The groups are shells around one centre, one inside the other: the same stretched ball of 5 dimensions in 10 sizes.
In the rows, 128 means zero.
Some rows, each with its group after it:
[155 149  93  79 114  89 166  94 105 157 169 162 109]
q_806
[131 146 138 118 139  81 135 119 117 150 204  98 110]
q_806
[110 141 146 147 154  64 110 132 129 141 198  86 117]
q_702
[154 154 103 102 129  86 149  96 128 147 175 125 125]
q_941
[129 147 112 140 146  60 126 111 148 134 164 120 139]
q_941
[124 143 134 105 132  86 131 116  98 160 204 106  94]
q_702
[114 143 137 133 152  76 108 135 114 142 196  85 107]
q_538
[110 141 126 141 140  54 114  98 139 154 179 113 124]
q_737
[109 141 138 161 156  50 110 124 150 135 183  96 135]
q_538
[156 151 108 101 132  86 161 116 122 138 178 134 123]
q_897
[115 141 129 143 145  57 119 112 139 145 181 112 127]
q_941
[106 135 133 146 144  48 123 123 133 144 179 131 122]
q_737
[163 153  92  81 118  94 167  97 111 150 170 152 116]
q_538
[108 142 144 146 146  60 107 106 137 154 199  83 120]
q_897
[132 149 135  99 134  98 126 112  96 162 212  83  92]
q_181
[159 152  94  68 107  98 166  79 100 168 178 151 103]
q_683
[114 143 131 139 145  65 111 110 132 150 188  95 120]
q_702
[138 141 117 103 123  72 161 110 115 151 180 158 113]
q_737
[126 148 114 145 146  58 117 100 154 139 168 107 141]
q_806
[122 141 135 112 140  83 131 137  97 148 199 111  96]
q_806
[159 153  94  74 117 101 160  99  97 156 175 143 104]
q_181
[126 149 134 119 139  82 117  99 121 160 203  79 109]
q_538
[148 146  91  83 114  82 164  96 106 156 163 172 110]
q_299
[158 156  96  94 122  89 151  80 127 155 173 126 124]
q_806
[144 155 120 128 143  77 128  95 148 143 186  88 136]
q_897
[135 141 133  79 118  97 156 119  77 167 211 131  79]
q_737
[128 148 145 124 147  84 123 126 117 147 211  74 109]
q_299
[121 141 111 146 143  46 131 113 151 133 156 145 142]
q_897
[127 143 109 117 130  67 136 102 124 151 169 141 119]
q_702
[105 139 157 148 158  67 107 145 121 140 210  74 109]
q_538
[143 150 100 106 124  75 143  82 131 156 168 135 125]
q_941
[111 143 126 151 152  56 107 117 142 139 176 100 130]
q_941
[144 155 113 110 135  88 128  91 127 154 186  92 120]
q_683
[136 145 118  78 118  98 147 109  80 168 197 131  83]
q_181
[128 143 116 132 149  68 132 140 126 127 169 128 125]
q_737
[140 144 107  86 115  84 157  97 100 163 180 154 101]
q_885
[125 145 110 110 131  77 125 104 111 156 176 124 107]
q_299
[144 152 105  99 125  87 136  83 119 161 180 115 114]
q_885
[164 158 102  75 118 106 155  84 107 162 188 116 108]
q_181
[131 144 131 109 132  79 143 114 112 154 198 119 107]
q_702
[131 150 125 123 147  84 116 117 122 144 191  83 116]
q_683
[131 149 118 144 153  65 122 123 147 127 171 104 139]
q_683
[105 136 143 143 148  58 117 132 124 145 193 109 113]
q_885
[ 98 139 164 157 160  63  96 137 128 145 215  59 111]
q_897
[128 151 112 132 142  70 111  91 142 149 174  93 130]
q_299
[139 152 125 126 150  84 127 126 128 134 190  87 123]
q_181
[114 141 135 141 155  68 115 142 123 134 188  98 116]
q_885
[150 150 108 110 131  76 155 104 133 141 173 136 130]
q_299
[118 138 133 117 132  69 136 118 110 155 193 129 104]
q_885
[119 148 128 142 153  71 103 114 135 142 187  76 124]
q_683

New rows, each followed by its group:
[141 152 117 114 143  89 129 119 119 140 186  95 117]
q_299
[154 148  94  72 108  91 171  91  98 163 173 169 103]
q_538
[111 143 136 162 163  56 105 138 146 126 182  87 134]
q_683
[119 145 133 126 145  78 114 120 116 150 196  89 108]
q_702
[147 148 103  69 111  99 156  94  85 170 185 146  90]
q_181
[136 152 134 105 135  96 125 101 110 162 211  75 102]
q_737
[156 147  97  82 115  86 175 105 107 150 169 172 113]
q_737
[109 144 151 146 161  76  96 141 120 139 208  57 110]
q_897
[106 141 139 154 163  64  99 147 127 130 188  81 118]
q_737
[115 138 152 122 138  73 131 126 109 157 213 102  99]
q_737
[134 148  92 134 136  55 131  88 156 139 145 143 147]
q_897
[128 146 130 144 149  62 127 118 147 135 183 103 136]
q_299
[138 142 127  79 122  99 157 129  75 160 204 135  81]
q_897
[140 149 131  92 126  96 141 101 101 166 210  98  96]
q_538
[128 146 126 100 134  93 125 118  92 159 200 100  91]
q_737
[127 143 127 104 122  76 140  93 111 169 197 125 103]
q_181
[132 145 137 124 144  77 137 129 122 141 199 103 116]
q_538
[118 136 139 109 134  77 139 136  93 153 202 128  91]
q_538
[134 143 123 101 125  80 149 108 108 158 191 135 105]
q_702
[119 141 152 131 152  77 127 152 111 137 210  90 106]
q_897
[146 154 126 109 140  93 136 113 120 146 199  87 115]
q_181
[132 143 132 114 143  82 143 145 106 137 194 119 107]
q_737
[168 155  90  66 106 101 173  76 106 165 176 152 109]
q_299
[139 144 120  78 115  95 155 105  85 169 199 136  86]
q_683
[112 140 150 140 155  71 118 150 116 136 204  90 109]
q_538
[101 136 153 151 155  58 109 139 126 142 201  92 113]
q_683
[134 150  97 112 127  73 127  79 130 158 164 127 123]
q_737
[159 154 111  86 126 101 156 105 107 152 191 116 109]
q_299
[160 158  86  94 122  88 148  75 130 153 162 131 128]
q_299
[113 144 127 158 161  57 104 131 146 128 173  93 135]
q_683
[120 142 139 110 137  85 126 127  96 156 206 101  92]
q_885
[122 139 113 124 130  56 141 105 130 150 167 155 123]
q_737
[121 140 126 143 150  57 134 140 136 127 173 131 130]
q_737
[116 137 125 118 136  68 134 130 106 147 182 139 104]
q_683
[154 151 105  82 113  91 159  78 111 167 185 137 109]
q_683
[151 148 105  73 117 100 162 110  87 159 186 146  93]
q_299
[120 140 109 138 137  48 132 104 145 142 157 149 136]
q_897
[108 142 143 160 155  53 104 116 149 142 191  82 131]
q_181
[129 146 130 129 151  78 128 141 121 131 189 100 118]
q_299
[111 137 138 141 147  58 124 132 126 141 189 117 117]
q_885
[133 147 112  97 124  86 134  95 104 164 186 121 101]
q_806
[138 145 131 103 132  86 148 121 107 151 201 117 105]
q_806
[129 147 134 128 145  76 126 118 128 144 196  92 119]
q_702
[ 93 138 159 161 167  62  89 153 123 136 206  63 110]
q_897
[127 141 119 107 126  73 142 106 111 158 183 140 107]
q_702
[126 149 126 149 157  66 112 121 148 130 179  85 137]
q_683
[116 141 118 130 141  64 121 119 122 144 173 125 117]
q_885
[124 146 140 139 148  69 120 116 137 144 198  85 125]
q_538
[114 144 132 153 153  57 109 117 146 139 182  93 132]
q_941
[122 138 126 118 141  72 140 145 105 137 182 138 106]
q_737
[156 152  94  80 117  93 160  93 107 156 172 148 110]
q_885
[152 156 105  92 128  99 138  94 112 156 185 103 111]
q_181
[117 145 132 126 141  76 111 106 119 157 196  87 109]
q_806
[151 154 104 111 127  77 145  74 144 154 174 120 135]
q_897
[116 144 138 128 142  74 112 110 120 156 201  85 108]
q_885
[ 99 138 144 175 168  45  98 142 152 125 182  88 136]
q_181
[136 145 108 109 124  71 146  93 126 155 172 144 120]
q_941
[105 135 150 123 141  72 122 137  97 156 209 107  91]
q_299
[143 151  99  98 121  82 141  81 120 161 172 132 116]
q_885
[128 143 126 117 132  71 139 106 122 154 188 124 115]
q_702
[130 142 136  98 127  86 148 120  95 160 207 121  93]
q_683
[149 151 105 106 138  86 146 122 118 135 172 127 121]
q_737
[118 146 137 127 149  82 107 123 114 150 202  73 105]
q_299
[105 140 146 165 162  52 105 136 146 131 189  87 131]
q_538
[130 152 121 119 140  85 110  95 124 157 192  76 114]
q_897
[148 153  98 121 138  74 138  99 144 136 161 124 140]
q_683
[143 150 119  90 125  96 141  98 102 163 198 108 100]
q_941
[123 140 139 126 144  71 138 139 115 140 196 117 111]
q_538
